The same things were measured in two ways. Each way mixes the same 13 hidden numbers, adds some noise and spreads widely along 6 directions of its own, which tell nothing about the thing.
(in the rows, 128 means zero)
Some things both ways: the first way, then the second way.
[177  53 123 121 148 161 131 155 109 130 167 130 118 122  89 109  79 102
 112 134  97 162 137  97 128 149 132]
[ 37 144  88 141 154  88 137 149 113  99  94 167 129 106 131 120 120 140
  79 104 108 110 123  87 144  96  97]

[158 117 110 139 167 130 149 134  69 138 105 156 140 103 143  93 157 164
  77 115  79 174  98  83 102  88 158]
[111  84 144  90 134 123  86 211 197  69 165 128  98 143 127 136  74 109
 113 178  68 210 164 154 112  33 152]

[189  53 130 160 148  96 107 167 120 138 183 148 131  86  88  95 139  98
  96 163  67 169 142  75 127 155 150]
[ 43 121 108 121 151  95 163 153  85 151 103 149  65  88 131 127 216 144
 119  79 117 103 119 115 124 139  87]

[104  85 154 148 124 132 109 128 112 141 175 139 154 148 127 122 121 151
 127 136 135 156 131 111 108 142 133]
[163 118 103 129 150 152 126 134 156 117 127 141 154 116 117 123  77 135
 132 136 125 150 128 120 125  60 127]

[ 91 210  99 146 134  80 106 104 133 106  51 173 197  86 136 148 183 216
 121  72 127  74  89 178 140  94 103]
[140 163 112 170 152 152 156  76 121 161  98 124 147  85 128 107 132 140
  79  91 131 105 126 129 142 129 166]

[ 99  92 153 151 105  74 102 118  95 111 177 146 204 114  86 126  72 175
 138  71  98 188 135 101 112 105 115]
[124 127 111 121 157 164 106 146 191 149 164 135 150 126 125 130  91 140
 108 143 127 150 140 139 106  59 129]

[124 122 184 138 146  91 141  90 101  93 149 107 112  94 133 172 163 154
  94  97  52 174 119  41 108  80 133]
[166 151 112 140 130 128 136  73 154 141 103 122  79 158 130 140 148 103
 128  84 145 144 141 124 148 150 126]

[157 108 137 129 150 133 111 103  96 137 116 103 122 107 123 142 157  94
 149 120 131 104 115 148 134 125 132]
[107 119 170 120  94 126 116 117 151 121 149 167 125 188 172 123 118 147
 147 159 132 150 130 159 137 148 129]

[134 112  84 156 174 122 112 146 150 137 124 150 143 124 108 143 137 115
 112 131 161 136  92 118 121 141 104]
[174 145 109 108 142 179 117 136 129 180 126 156 104  47 135 102 151  98
 139 108 173 109 111 112 137 139 135]

[118 104 131 129  95  99  68 136 121 126 152 156 187 138 117 146  55 156
 119 148 137 113 123 114 137 138 127]
[ 57 123  70 164 130  67 154 166  93 119  79 151 185  78 131  94 137 125
  93  90  69  58 132  80 148 154 123]

[134 118 113 113 122 126 137 109 123 113 117 119 134 104  98 178 157 154
 100  62  93 109 129 108 115  90 126]
[128 130 148  81 141 157 104  99 166 123 153  69 131 177 147 177 108 144
 143 112 164 138 147 133 121  91 152]

[113 117 131 132 130  71  81 113 127 114 106 133 192 138 125 197  82 123
 137 126 200  77 101 181 119 112  92]
[120 134 100 182 134 196 111  88 149 162 126 125 117 125 130 141 112 162
 101 110 157 134 167 132 127 125 162]

[124  65 134 117 167 108  89 127 133 114 144 142 147 136 131 123 112  94
 105 180 138 112 133 108 127 135 130]
[150  97 145 121 140 162 107 106 101 145 124  97 116 126 116 117 130 133
 144 104 195 119 106 121 131  89 120]

[ 79 102 122  87 141 134  84  97 106 114 135 103 165 117 129 198 104 138
 148  97 159 117 100 123 105 111  79]
[116 147  97 128 107 117 106 163 163  87 131 155 135 130 124 135  80 101
 103 132 102 189 138 110 117  79 104]

[106 133 144  98 120  74  70 121 174 117 123 145 149 151 151 144 148 130
  76 173 143  67 140 119 165  96 154]
[ 71 159 121 147 102 103 166 155 122 121 136 162 141 130 125 122 138 121
 144 117  67 113 120 123 114 166 107]

[136  99 160 111 130 127 135 118 138  96 138  94 126 131 114 136 123 125
 106 129 132 125 121 118 173 145 129]
[ 88 187 109 171 116  81 133 146 109 147 118 210 197  79 115 103 127 115
 143 108 118  87  74  49 132 191  96]

[129  94 140 169 147 122 136 118 116 142 136 130 136 133 137 133 173 128
  80 104 102 135 111  57 106 116 151]
[179 132 143 101 107 153  88 145 192 157 176 171  92 133 165 118 116  91
 167 142 133 195 134 135 130 159 135]

[157  59  76 117 162 116  96 144 168 153 113 160 124 183 146 109 120  68
  46 188 175  60 124  97 136 139 147]
[ 72 127 106 142 151 102 128 157  86 118  75  83 113 134  87 128 159 106
  84  79 123 100 125 119 144 134 122]

[105  93  98 168 164 163 142 148 135 129 143 165 134 150 119 153 124 151
  85 123 106 147 128 104  86 106 139]
[154 175  97 131 128 169 143  57 106 127  95 122  96 102 124 105 117 114
 103  81 146 119 142 128 170 117 159]

[148  96 124  98 121 148 140 105 132 115 140 115 133 126 129 121 133 109
 100 134 124  99 110  79 136 128 131]
[106 133 159 147 110  98  92 117 142 129 167 126 100 164 135 129 128 108
 135 121 146 158 103 118 116 158  87]

[108 140 133 128 153 112  95 123 162 120 128 174 142 138 145 116 142 137
  89 157 119 107 122  77 134 110 141]
[169 110 126 119 132 144 118 121 145 132 142 117  94 114 147 129 125 113
 127 131 146 156 125 144 118 110 114]

[ 97  87 135 135 161  98  93 127 172 111 137 131 129 176 140 117 122 102
  77 172 152 117 130 103 173 134 143]
[109 167 119 119 127  81 143 195 118 104 112 147 161 115  92 129 134  92
 108 135  71 140  98 137 119 151 111]

[136 141 118 111 148  88  96 137 157 136  99 148 140 143 154 132 152 118
  76 155 151  80 117 154 153  85 139]
[100 146 131 159 140 155 160 115 116 133 113 145 111 147 116 105 124 134
 140 114 111  96 130 141 150 149 146]

[121 164 155 115 135  87  93 150 164 142  92 138 163 135 156 127 189 147
  64 119 138  76 110 124 175  90 162]
[ 74 162 105 139 157  86 165 195 174 108 125 206 126 124 122 139 124 132
 120 153  24 154 138 128 126 151 135]

[120 143 144 146 155  89 109 131 132 146 134 123 133 123 174 133 196 120
  85 162 127 138  98 118 136  83 149]
[164 120 114 154  95 168 127 136  84 153 114 166  94 118  72 121 172 125
 200 118 162 117 112 125 131 167 108]

[127 141  95 165 132 123 119 135 127 159 124 147 133 162 140 103 143 157
 108 147 170 148 101 159 153 130 145]
[132 119 130 151  87 114 123 169  95 106 108 118 158 128  54 157 166 128
 133 151 124 107 121 152 100 129 130]

[120  85  87 149 145  82 101  97  91 106 119  98 156  96 123 153 133 123
 127 125 125 135  95 137 145 133 108]
[122 128 163  93 140 145 116 145 116 150 137  91 119 135 111 105 137 104
 140 102 138 117 111 140 139 123 154]

[131 141 134 132 149  85  79 118 126 127  89 154 139 129 150 137 159 149
  90 161 134  86 117 120 147 118 154]
[132 104 130 117 125 143 126 151 155 126 135 133 126 108 155 131 116 130
 139 132 110 141 149 128 120 103 155]

[118  95 119 171 134 129 129 158 120 111 125 116 155 137  90 166  95 173
  90  80 103 164 116 121 159 135 144]
[171 135 168  81 152 150 107 101 122 154 123  86 158 109 120 144 148 131
 169 106 180  70 116 111 153 139 210]

Other things, the second way, with their names:
Z222: [170 103 182  98  89 170 104 142 149 144 180 129 110 137 151 129 133 123
 182 164 145 148 126 171 107 142 150]
Z208: [133 140 126 144 105  99 107 154 114 104 125 139 133 153  87 142 133 113
 134 150 102 152 122 149 135 179 127]
Z606: [153 107 201 128  75 118  97 111 128 128 170 102 131 171 136 156 143 123
 182 141 180 145  90 130  88 147  99]
Z970: [140  69 121  75 159  79  96 164 119  95  97 140 175 162 131 102 110 125
 145 161 139  77 113 126 183 112 128]
Z307: [148  88 110 131 118 118 103 121 116 158 120 116 140 107 161 168 176 150
 144 118 198 105 119 102 106 166  90]
Z895: [ 93 104 155 137 154 118 134 102  91 104  71  64  92 220  67 115 150 126
 102  97 142  90 133 167 176 105 154]
Z300: [103 155  60 158 126 143 136 107  94 106  85 106 142 107 100 154 117 144
  87  92 134 113 147 114 129 109 118]
Z699: [ 86 169  67 148 131 101 163 155 115 120  65 167 123  91  93 147 178 117
 103  95  94  93 141 101 136 147 122]
Z569: [111  98 120 100 105  86 125 180 149  74 149  98 161 138 139 160 109 127
 112 159  69 148 146 157  97  92 118]
Z133: [126 128 135  66 178 125 134 162 134 131 120  66 175 148 125 136 124 117
 124 121 120  76 114 153 137 127 149]
Z535: [177 100 148 120 106 170 104  90  91 124 106  95  60 176  98 183 167 150
 188 107 208 173 131 138 131 142 127]
Z274: [164  97 194 136 124 109 106 121 170 124 155 131 114 173 144 136 126 127
 163 162 131 161 121 144 127 144 156]
Z242: [ 89 156 120 145 135 160 118 111 121 169 147 118 116  86 118 116 146 131
 111  89 149  90 128 115 123 129 141]
Z899: [138 119  96 126 173 163 108 146 170 173 173 134 116  71 148 124 109 130
 152 107 126 134 141  93 121 122 141]
Z139: [ 89 137 156 166  66  63 117 168 124  97 150 105 124 131 115 146 152  81
 134 124  75 126 123 115  96 194 124]
Z191: [123  86 136 140  97 137 101 152 148 101 156 140 116 145 116 171 117 163
 141 161 140 203 136 138  76  55  93]
Z914: [104  89 127 129 131  83 111 150  45 108  72  77 210 127 106 155 157 158
 119 123 167  56  99 113 134 156 129]
Z995: [126 135 121 116 125 151 144 120 150 102 141 115 138 137 164 122  66 127
 132 117  95 154 143 133 126  89 138]
Z453: [151 130  95 115 200 188 148 132 122 136  90 105 136 123  98  92  82 116
 137  90 125  92 136 120 176  90 171]
Z998: [112 104 104 149 151 128 125 121 113 124  84 142 154 136 125 112 113 138
 138 107 155  70 128  85 164 119 132]
Z738: [168  77 150  54 126 111 103 198 149 104 131 105 164 166 124 129 119 101
 154 170 117 131 120 169 131 106 135]
Z249: [113  83 116 117 135 102  72 189  99 118 134 119 132 103 110 180 157 164
 122 155 152 174 115 130  97 133 101]
Z198: [156 147 150 165  83 119 142  50 116 146 100  90  61 145 127 159 210 112
 108  83 167 131 134 152 122 177 131]
Z66: [126 140 113 123 116 178 112 131 127 151 142 140 125 118 126 111 117 119
 142 116 154 122 127 130 129 128 120]
Z592: [109 133 137  83 229  87 158 169 116  87  98  97 116 140  98 128 105 115
 117 116  75 132 100 131 163 102 148]
Z890: [164 143 112 127 129 127 139 122 113 113  83 131 131  98  81 165 160 138
 137 121 130 116 137 123 134 118 174]
Z405: [166 125 128 147 115 136 157 101 100 169  82 106 185 118 120 104 161 114
 141  86 159  56 104 117 135 152 134]
Z398: [133 135 146 131 133 153  77 122 143 169 150 102 131 123 102 159 156 132
 135 117 186 111 126 117 116 144 155]
Z814: [102 187  88 120 163 103 165 115 135 139 112 135 125 126 146 113 130 103
 101  84  86 106 119 123 159 180 115]
Z182: [117 103 141 105 160 120 130 152 104 132 110 135 145 155 115 146 150 163
 162 140 145 112 105 136 138 150 127]
Z192: [129 216  65 180 130 162 157 109 178 129 127 187 138  77 129  91  54  86
  79  92  84 168 133  92 125  85 109]
Z94: [128 125 146 120  87 110 125 155  82 121 114 124 169 130  92 117 156 118
 133 138 130 106  96 154 122 144 117]
Z901: [168  79 186 122 103 133 102  91 129 166 166 117 123 149 162 119 162 135
 198 140 192  75 106 134 131 173 132]
Z273: [ 60 214 101 109 139 109 158 145 121 125 119 145 105 131 117 152 147 118
 103  86  71 156 125 131 130 174 122]
Z529: [117 116 145 159 131 145 102 122 171 148 142 153 126  93 151 101 106 122
 115 116 139 139 140  92 125  87 160]
Z255: [122 155 105 109 178 107 151 153 188 101 124 168 114 103 137 144  97 135
  79 145  68 195 137 138 121  58 133]
Z649: [127 143  96 135 109 151  95 143 121 127 125 119 113 106  83 157 145 120
 108 117 152 144 140 128 111 107 119]
Z93: [112 152 103 133 162 136 174 119 119 126 114 135 146 108 153  96  86 120
 134  91  96 104 112 100 146 129 121]
Z957: [ 94 137 153 109 193 118 139 165 144 142 149 123 131 124 145 104 107 124
 125 130  82 123 109 140 145 149 155]
Z878: [191  91  85 105 157 161 102 147  79 135  90 130 168  58 136  99  96 132
 155 121 165 102 116  96 170 137 156]
Z149: [129 136  82 175 168  85 148 122 177 126 117 179 120 100 120 141 135 148
  92 138  81 147 140 117 122 108 121]
Z101: [127 135 154 128  79 145  97 139 134 137 153 159 126 140 165 104 106 116
 125 150 129 177 123 157 131 170 130]
Z296: [156 132 119  87 159 169 138 137 153 110 136 111  82 148 139 116  84 109
 136 125  84 182 155 171 158 107 167]
Z7: [157 156 147 146 119 177 140  77 126 175 137 138  93 111 141  90 138 116
 127 101 156 135 113 148 138 146 138]
Z206: [149  61 148 137 124 127 113 144  58 153  95  62 161 105 105 132 180 146
 145 107 177  85 105 128 117 149 142]
Z237: [121 148  90 120 167 126 127 110 175 101 102 112 129 131 157 118  78 105
  65 113 101 114 165 128 171  95 165]
Z370: [197 137 153  96  82 157 115  98 144 146 150 111  96 119 124 171 183 108
 177 127 187 118 121 143 100 135 128]
Z892: [116 108 138 119 145 125 110 173 133 119 120 119 133 131 110 137 126 116
 154 127 132 107 123 107 132 124 144]
Z337: [139  95  90  67 181 101 129 177 118  86  76  79 182 117 124 131 103 114
  98 125 113  92 128 130 154  71 138]
Z864: [136 128 111  99 120 139 125 172  78 129 107 154 159 102 101 116 133 122
 161 128 149 115  89 120 132 130  97]
Z573: [134 112 135  97 126 109 133 166 120  93 133 128 143  95 139 146 118 138
 145 152  96 143 127 133 117 116 147]
Z643: [128 114 124 128 149 124 133 149 150 103 131 157 139 141 130 120  94 130
 165 150 100 105 132 118 151 126 148]
Z58: [105 101 135 137 106 135 124 119  75 138  93 131 174 131 127 130 159 159
 153 119 185  47 110 109 136 148 124]
Z426: [104 147  58 104 144  94 146 175 127  74  75 113 187 107 121 124  88  88
  88 103  69  88 144 100 151  98 133]
Z493: [130 144 150  85 124 183 138 115 130 160 142 139 152 109 171 118 121 148
 169 116 142  98 131 130 143 144 184]
Z565: [143 136 128 190  80 198  80  80 134 157 164 144  62 132 110 142 135 142
 133 132 190 168 149 147 115 145 128]
Z88: [160 114 163 107 161 132 123 127 142 135 120 110  99 158 120 134 148 118
 156 133 135 109 126 152 155 154 175]
Z652: [125 105 170 125  87 113 113 116 101 133 148  76 146 141 144 127 150 127
 135 123 145 106 116 154 115 162 137]
Z181: [122 101 148 117 173 164 140 139 136 126 155 116  99 145 149 100  80 137
 160 135 105 136 127 149 145 118 151]
Z31: [117 177 127 142 180 183 158  80 138 170 125 148  71 131 118  76 116 121
 111  89 129 120 120 148 168 118 147]
Z806: [118 126 134 107 159 137 144 124 149 152 134 133  89 128 137 160 175 156
 135 127 143 127 127 150 112 119 119]

Some of these things the first way, each followed by its name:
[152 159 133 133 124 142 151 119  86 143  98 117 152  85 137 122 184 178
 123  73 115 127  78 134 131 123 120] => Z274
[140 115 136 140 155 110 148  95 115  82 146 108 104 113 118 181 110 117
 133 157 123 163 114 132 114 105 107] => Z300
[143  98 142 169  83 154  99 132 120 171 175  99  95 200 153  98  90 123
 102 192 141 145 119 102 209 176 193] => Z643
[103 178 130 146 173 113 104 133 150 113  81 154 151 121 181 141 162 139
  77 159 109  87  83 113 158  88 148] => Z878
[167 138  75 171 155 125 159 152 136 150  81 180 126 107 101 123 220 168
  65  68  82 101 133 150 105  96 151] => Z493
[120 106 126 111 169 121 137  82 149 110 106 150 103 159 150 144 187 128
  89 173 181  83 131 114  90 123 122] => Z192
[118  96 110 161 167 102 105 132 163 132 115 189 139 162 141  95 165 125
  67 164 131  87 144 111 123 128 153] => Z7
[ 95  71 147 130 161  75 101 129 185  82 137 113 133 148 123 178 141  92
  49 138 100  98 151  85 157  93 148] => Z273
[126 111 143 112 145 118 120 131 139 109 157 168 164 123 106 152 109 137
 122 152 143 135 133 105  81  98 123] => Z569
[107 152 104 128 101 113 113  91 153 114 132 107 148 104 122 176 161 135
 122  94 122  90  95 106 148 112 105] => Z814
[161  23 116 161 149 119 103 112  74 146 158  95  98 169 146 101  91  66
 104 197 134 154 124 110 153 157 165] => Z895
[124  89 115 153 122  74 100 124 130  91 144 141 166 137 100 137  57 138
 103 150 118 147 128 113 161 128 139] => Z242
[143 146 201 155 117 116 135 117  97 122 153 117 159  96 126 128 161 162
 148 143 131 163  96  98 132 144 148] => Z149
[146  99  83 134 161 115  96 176 172 168  95 213 192 148 132 106 161 118
  73 163 201  37 119 157  90 142 120] => Z206
[115 118 101 197  98 159 107 152 122 155 162 139 126 156 124 102 106 186
 110 135  95 166 118 123 183 179 160] => Z573
[152 117 100 154 151 147 126 127 142 151 127 165  94 154 136  81 158 126
  73 156 100 126 126  68 144 128 173] => Z337
[ 97 119 134 133 172  75  89  78 104  73 101 103 154  99 139 175 101 105
 149 123 123 115  94 149 148  99  89] => Z101
[ 82 163 111 154 113 136  49 111 155 168  84 141 143 165 174  96 208 165
  98 151 156  39 109 121 213 179 185] => Z255
[104 175 111  65 133  84  73 128 131 113  81 118 183  93 143 180 119 163
 101  78 137  93  76 140 167  68  91] => Z892
[ 89  90 153 136 140 120 110 114 111 101 167  61 172 132 134 203  71  91
 163 146 188 156  76 149 140 128  88] => Z208
[115 106 110 147 164 105 101 101 115 112 129 116 140 121 128 135 136 103
 150 165 163 135 105 160 144 136 117] => Z94
[113 156 125 105 131  81  80 127 149 119 101 140 173 115 170 136 144 125
  90 164 137  64  96 147 168  92 130] => Z181
[150 101  85 138  90 143 139 122 128 129 150 124 115 169 122 131  64 161
  91 157 157 143 100 110 157 164 124] => Z139
[162 113 114 149 151 108 152 117 130  98 120 172 134 117 112 110 137 135
  92 156 103 123 130 110 112 109 145] => Z652
[112 135 109 177 117  98  98 118 106 131 143 130 146 121 119 129 107 166
 137 109 108 169 103 138 159 128 121] => Z222
[ 89 214 126 109 147  97  98 117 170 111  95 162 136 110 129 166 187 198
  84  88  93 125 115  86 150  55 144] => Z370
[116 137 148 155 178 125 110 153 151 136  92 138 120 163 157 151 186 143
  66 171 157 108 115 126 153 121 184] => Z890
[141  84 135 133 175 133 107 167 178 134 121 150 173 150 135 118 138  61
  87 185 180  61 110 116 141 146 149] => Z249
[125  76 184 115 161  99  92 121  99 112 157 127 151 113 127 139 125 119
 137 166 135 146 138 125 107 126 129] => Z191
[111 167 155 110 141  73  59 122 163 125  87 113 151 119 168 130 187 106
  88 142 122  51 110 135 216  93 161] => Z182
